The rows come from 5 hidden closed curves, with some noise, and rows from the same curve form a group. Each curve winds through 6 dimensions. The rows are also pushed far along 4 directions, which tell nothing about the answers.
(in the rows, 128 means zero)
Known rows, each followed by its group:
153 118 149 83 107 111 195 104 162 147 140 152 142 146 145 147 137 120
 133 159 => q116
156 133 125 97 117 102 147 110 150 130 116 155 146 135 159 119 149 111
 149 117 => q900
139 132 131 132 124 130 130 118 139 133 144 130 174 129 118 139 143 122
 112 128 => q342
168 99 130 141 152 137 149 157 143 140 132 140 127 141 106 139 112 143
 137 149 => q342
113 156 110 112 102 127 124 84 130 120 133 135 143 126 149 114 138 121
 138 119 => q859
125 120 146 154 180 175 80 198 141 101 117 137 138 180 111 153 162 128
 140 153 => q900
131 115 85 139 141 144 80 136 112 133 120 133 100 138 123 111 144 111
 154 108 => q116
101 154 147 138 141 146 99 114 160 99 140 148 164 170 146 132 166 131
 163 140 => q859
157 91 148 100 139 145 177 140 142 121 151 155 123 165 117 151 139 108
 122 176 => q342
124 118 109 140 141 144 82 131 132 134 120 134 106 146 129 106 147 114
 158 106 => q859
143 113 129 139 150 116 114 148 149 131 140 132 146 140 114 126 147 120
 139 124 => q116
115 150 130 100 100 111 131 108 112 127 103 122 110 101 165 108 124 110
 115 91 => q120
156 126 80 117 138 107 107 139 153 134 127 141 106 154 134 99 138 143
 196 113 => q342
139 129 129 116 131 128 139 169 131 151 126 111 115 131 123 141 98 141
 111 121 => q116
95 145 134 126 116 95 94 107 130 130 119 112 133 114 146 116 154 118 126
 102 => q342
116 121 165 116 94 110 189 115 111 145 103 109 96 71 142 137 76 129 72
 135 => q859
102 147 136 149 143 151 89 142 132 99 129 128 157 136 138 140 148 109
 118 126 => q116
105 154 155 141 144 163 104 155 124 98 140 113 171 152 114 165 147 140
 92 151 => q342
159 97 87 103 132 140 114 159 142 143 105 143 97 162 128 124 161 101 153
 142 => q116
126 125 151 121 102 142 175 113 95 145 130 109 127 91 112 147 93 135 65
 141 => q900
94 138 141 155 134 117 107 79 140 101 147 156 144 134 153 112 140 114
 173 115 => q859
170 102 118 129 149 160 126 151 131 133 132 154 135 158 112 135 147 109
 134 135 => q900
134 148 107 110 95 117 163 92 129 106 129 147 132 105 163 112 100 119
 130 120 => q120
82 162 121 163 114 107 70 97 95 143 111 89 124 79 131 104 113 156 122 71 => q342
140 124 113 101 118 108 137 96 169 111 110 173 128 147 171 104 170 88
 185 135 => q900
113 127 123 148 137 138 99 135 95 130 119 112 90 118 120 117 104 143 126
 104 => q120
127 121 118 108 120 112 131 148 136 141 99 113 87 120 134 117 125 134
 138 135 => q900
106 155 163 136 105 125 158 66 114 115 158 135 179 103 139 133 111 132
 102 116 => q900
138 113 76 121 117 124 102 113 113 145 111 130 82 122 132 94 134 113 157
 105 => q116
104 160 151 122 109 136 150 120 83 123 120 100 113 96 131 134 80 156 81
 115 => q120
147 124 117 126 142 128 123 164 131 121 117 131 106 136 134 117 113 124
 140 114 => q120
94 143 172 148 131 143 151 122 125 87 140 132 173 116 137 171 114 118 89
 161 => q859
110 153 147 122 98 121 164 122 104 105 107 115 122 73 161 130 73 123 75
 116 => q120
107 147 133 149 163 149 41 184 117 130 111 97 134 155 108 135 167 143
 123 102 => q900
110 152 151 107 99 108 169 129 108 148 120 90 117 88 139 142 74 153 78
 117 => q116
82 177 120 129 97 122 106 94 94 102 133 103 141 87 151 117 112 124 88 94 => q342
104 145 130 138 137 118 78 154 101 150 120 76 102 117 108 118 119 163
 113 90 => q120
96 134 163 137 113 152 152 82 109 103 141 145 170 115 132 164 137 99 85
 158 => q859
110 158 85 147 145 140 54 151 115 127 138 108 121 142 126 107 123 142
 155 78 => q116
136 130 72 128 144 105 86 179 124 132 110 109 84 125 128 107 115 135 165
 100 => q859
183 116 85 97 134 113 138 173 157 156 126 130 118 145 119 112 130 131
 152 120 => q900
135 112 136 110 116 96 138 90 138 147 130 147 121 129 143 106 150 107
 150 109 => q120
104 136 126 139 104 102 125 72 109 136 139 129 129 92 146 103 115 110
 125 87 => q116
70 147 167 152 122 112 99 88 125 116 125 119 131 108 152 117 135 117 129
 103 => q859
130 139 120 104 80 89 177 54 111 139 135 134 123 79 157 99 95 117 117 96 => q120
98 134 70 168 139 104 34 130 132 121 123 107 114 115 129 88 142 121 166
 85 => q120
101 125 157 151 136 164 129 142 117 106 126 125 137 123 115 153 124 117
 91 159 => q900
83 178 143 140 110 134 119 60 125 98 162 141 182 126 157 128 128 120 129
 107 => q116
175 102 83 99 130 119 152 170 137 153 110 133 67 137 135 113 98 132 158
 126 => q116
126 120 162 121 136 118 142 110 160 134 147 143 149 158 124 141 156 135
 154 152 => q859
80 173 146 135 117 127 85 92 110 112 125 115 162 117 149 125 155 124 114
 97 => q900
86 129 180 171 135 132 119 83 117 99 144 138 164 110 130 141 142 115 113
 136 => q116
191 88 74 99 119 106 179 165 127 164 107 129 50 108 126 105 68 135 150
 124 => q859
80 146 175 125 118 96 135 66 141 97 149 146 154 126 164 123 151 110 141
 126 => q342
163 100 86 118 137 131 111 178 129 148 112 121 98 136 114 119 136 107
 125 121 => q342
166 92 99 102 134 97 123 143 140 167 111 132 81 137 125 95 143 115 165
 101 => q120
116 116 139 171 161 176 103 163 121 102 137 120 135 148 96 165 124 147
 107 172 => q120
123 115 152 167 177 150 94 172 137 117 143 126 134 161 99 143 133 150
 138 136 => q120
136 141 95 104 96 94 160 103 122 143 121 120 87 95 149 93 77 148 147 100 => q859
145 111 125 134 159 137 118 139 144 122 165 149 134 176 110 126 145 133
 167 133 => q342
116 149 112 105 75 105 157 39 140 116 127 157 135 93 183 92 120 92 142
 107 => q859
98 159 144 142 104 130 131 70 96 111 131 132 159 87 153 123 115 111 94
 98 => q900
164 117 122 119 125 149 186 126 137 110 138 160 141 137 132 147 103 124
 120 167 => q342
125 110 166 158 171 175 98 182 133 127 122 119 148 166 91 176 159 143
 101 167 => q342
69 162 178 152 122 142 110 45 132 99 172 145 211 138 134 141 174 112 121
 130 => q900

New rows, each followed by its group:
113 136 133 180 167 139 66 155 127 121 135 116 136 139 109 124 124 157
 148 104 => q342
80 180 137 148 124 141 92 93 114 107 156 124 173 134 144 128 126 136 127
 97 => q116
112 127 121 114 87 122 162 91 95 131 117 122 115 80 140 132 104 102 85
 128 => q859
82 149 120 153 100 115 118 60 117 93 130 133 138 90 159 117 120 115 125
 127 => q120
126 124 132 143 150 146 125 182 119 116 120 116 122 124 115 156 111 129
 104 147 => q859
143 111 128 110 106 136 172 63 162 108 153 180 181 149 141 146 173 88
 132 183 => q120
136 135 92 139 131 135 100 156 121 122 129 112 128 117 119 119 114 127
 113 109 => q120
109 146 115 127 126 148 88 139 104 151 132 103 117 139 121 133 131 132
 114 100 => q116
117 141 128 118 130 119 110 146 130 150 128 104 116 139 129 128 124 146
 132 111 => q116
137 118 170 127 144 130 170 112 150 115 169 153 163 162 122 152 134 138
 136 162 => q342
120 121 149 172 170 175 88 175 106 128 153 105 143 155 74 161 128 161 98
 142 => q120
125 139 120 100 80 92 176 98 133 134 99 125 96 75 172 102 82 117 117 112 => q859
82 149 134 149 115 152 108 92 118 103 137 127 144 119 133 124 136 116
 120 134 => q900
135 121 110 122 116 96 136 81 160 127 147 150 136 136 140 110 146 128
 174 141 => q120
92 165 145 145 126 147 125 113 122 104 153 113 157 123 119 136 109 157
 116 135 => q900
117 111 146 173 179 163 97 187 111 119 135 113 110 148 90 152 115 151
 126 140 => q859
86 145 184 153 125 192 154 111 116 89 155 130 183 132 111 179 121 130 67
 187 => q900
151 130 74 106 92 77 151 88 132 135 125 133 113 85 148 83 103 120 151 98 => q116
111 134 168 143 131 109 135 80 157 105 161 156 195 135 139 135 158 112
 139 135 => q116
128 121 104 97 78 49 180 39 136 140 130 152 116 78 177 87 117 86 159 98 => q859
132 135 105 126 144 105 88 190 115 152 103 87 68 124 119 103 102 164 146
 83 => q120
93 147 106 161 162 121 47 165 108 126 130 91 96 139 108 119 126 167 166
 98 => q859
103 153 135 147 99 134 157 129 93 111 125 89 143 58 127 148 58 136 33
 133 => q120
127 127 112 111 98 113 141 54 149 124 126 169 128 123 171 91 149 86 166
 113 => q859
150 116 86 129 121 97 117 98 140 142 130 149 115 120 143 84 132 109 177
 91 => q342
155 129 84 115 125 141 152 177 97 140 122 102 84 112 105 136 66 164 108
 136 => q859
152 120 102 131 131 147 120 167 94 143 112 111 103 110 109 125 99 131 97
 104 => q900
136 125 122 137 139 134 126 169 104 132 108 110 81 113 120 121 80 161
 124 115 => q900
166 107 78 125 122 111 131 143 119 155 121 120 90 104 120 101 97 128 135
 97 => q342
113 125 137 149 143 134 85 147 122 129 126 111 145 132 111 136 159 114
 108 118 => q116
125 131 81 128 123 116 103 132 122 146 126 110 80 116 117 87 106 144 165
 103 => q900
104 135 146 142 137 133 90 179 92 143 95 80 100 103 114 138 116 144 81
 102 => q900
92 123 143 169 170 127 61 113 137 113 161 144 162 167 112 133 190 112
 176 118 => q859
166 93 87 144 154 146 110 179 157 128 134 136 130 159 100 138 145 117
 141 157 => q120
111 120 116 112 92 110 148 42 149 112 131 170 131 117 168 96 158 74 169
 138 => q900
105 145 175 160 158 202 110 148 107 96 145 130 180 162 101 179 143 141
 83 160 => q900
116 138 98 126 137 139 77 163 111 140 107 101 88 141 123 122 131 141 140
 109 => q116
114 125 107 127 136 112 81 149 122 145 111 105 96 136 121 117 153 128
 151 110 => q859
118 110 166 141 149 150 139 154 127 114 129 135 148 142 115 170 144 116
 104 170 => q859
130 117 122 130 123 159 142 164 83 142 113 97 101 106 101 157 99 132 67
 145 => q859
138 136 145 147 150 170 134 164 104 118 135 120 133 136 106 154 92 163
 101 138 => q900
112 141 159 129 134 139 139 132 139 93 133 134 149 146 140 151 137 134
 121 161 => q342
172 106 101 104 96 88 198 111 127 157 112 130 85 79 141 107 67 130 125
 119 => q342
89 146 142 138 133 131 80 106 115 121 142 114 140 143 123 130 163 133
 132 117 => q342
118 148 93 125 124 111 103 99 141 113 154 145 159 140 140 115 156 110
 168 115 => q859
153 113 150 124 157 151 168 163 150 115 151 146 154 174 103 178 132 149
 131 194 => q859
152 119 93 111 124 130 151 96 158 105 138 184 140 154 155 119 150 93 185
 149 => q859
123 123 153 107 113 129 159 63 139 114 157 164 163 154 140 139 175 96
 130 156 => q342
120 128 123 135 130 140 132 110 109 124 148 134 126 137 117 141 125 138
 138 139 => q859
170 107 85 107 130 137 159 166 110 155 127 118 83 134 99 136 93 154 132
 149 => q859
131 131 163 132 153 156 165 160 142 103 156 138 167 158 107 184 121 150
 113 188 => q859
134 143 119 114 101 122 166 119 109 146 141 108 128 100 119 132 82 150
 94 123 => q859
109 131 134 133 108 109 121 114 111 137 118 106 131 93 131 124 127 110
 91 108 => q116
132 103 124 109 106 76 161 45 147 135 149 174 138 126 154 109 170 81 181
 131 => q859
146 117 120 112 137 136 131 157 149 119 102 146 115 149 140 128 142 113
 144 146 => q900
101 147 169 127 119 113 155 113 124 131 141 107 143 111 128 145 103 156
 105 137 => q859
131 116 107 120 157 99 69 154 160 137 125 129 106 171 130 103 181 122
 191 109 => q342
116 129 128 124 112 107 152 87 114 122 130 134 98 110 147 112 103 135
 143 124 => q342
138 109 132 137 136 152 123 178 109 147 102 102 106 125 99 156 120 140
 83 149 => q342
86 158 155 143 111 117 143 102 86 114 146 97 122 81 130 126 66 158 83
 103 => q342
134 121 104 109 118 138 118 149 108 165 116 109 95 132 121 130 123 118
 108 107 => q116
113 161 145 122 103 144 168 94 117 113 152 133 165 114 144 148 92 130 92
 135 => q116
161 105 145 134 146 165 152 154 124 126 131 149 146 146 111 155 129 115
 101 149 => q900
141 128 100 151 159 146 64 187 143 136 108 114 129 154 109 127 153 142
 146 117 => q342
100 136 148 111 101 95 162 80 114 109 138 132 112 98 161 115 111 114 119
 116 => q342
164 115 85 126 155 157 122 171 142 116 136 149 121 169 113 134 130 130
 162 150 => q859
149 134 69 91 95 98 123 108 137 146 111 133 116 113 151 87 145 100 151
 93 => q900
142 133 81 129 122 95 106 96 146 119 140 148 140 122 141 86 149 115 179
 99 => q116
151 111 123 137 151 145 112 167 115 136 113 130 113 134 119 129 128 123
 122 113 => q900
92 134 143 142 116 115 106 117 88 140 105 98 99 85 132 114 112 128 99 90 => q900
137 140 91 87 89 106 147 80 132 153 137 140 118 126 155 106 130 114 149
 105 => q116
129 108 105 120 91 103 147 108 110 146 102 112 88 77 137 118 105 108 95
 124 => q120
136 131 121 150 179 162 97 222 126 117 137 104 125 168 85 163 119 171
 132 156 => q859
85 146 177 143 144 120 101 131 133 105 141 117 152 139 132 142 151 135
 119 129 => q342
166 97 125 110 145 115 160 128 155 137 155 156 120 165 120 123 137 129
 167 146 => q342
171 114 109 91 86 99 195 95 145 156 128 139 144 98 137 127 116 113 105
 134 => q342
136 131 107 123 156 138 78 149 179 115 133 153 136 195 135 112 183 128
 203 133 => q859
96 151 158 140 123 147 147 158 89 101 115 92 107 94 133 155 66 156 65
 143 => q342
141 106 102 110 110 113 145 150 125 145 96 119 79 100 135 112 111 108
 119 129 => q900
187 73 100 125 150 129 155 185 129 149 112 129 76 127 97 126 102 136 132
 149 => q116
94 153 123 149 135 107 84 123 115 117 111 115 100 111 148 95 114 143 164
 83 => q900
110 140 137 141 132 138 120 99 114 111 163 133 153 137 119 128 128 131
 123 118 => q342
142 118 140 123 150 109 111 148 149 146 123 133 124 153 126 120 155 136
 159 115 => q900
93 140 137 148 132 158 92 131 95 123 131 107 132 127 111 146 135 129 98
 131 => q859
158 109 117 107 137 118 162 119 175 108 141 180 152 163 146 136 158 98
 174 168 => q859
143 125 68 85 105 77 116 124 140 164 105 117 80 120 144 89 145 121 173
 101 => q859
68 160 128 155 109 123 81 86 96 120 116 106 110 84 153 97 109 123 118 73 => q859
153 115 112 111 140 134 144 141 155 129 131 156 115 163 138 127 132 123
 168 143 => q116
122 133 145 117 112 136 156 149 122 124 108 110 135 100 130 146 111 119
 72 145 => q900
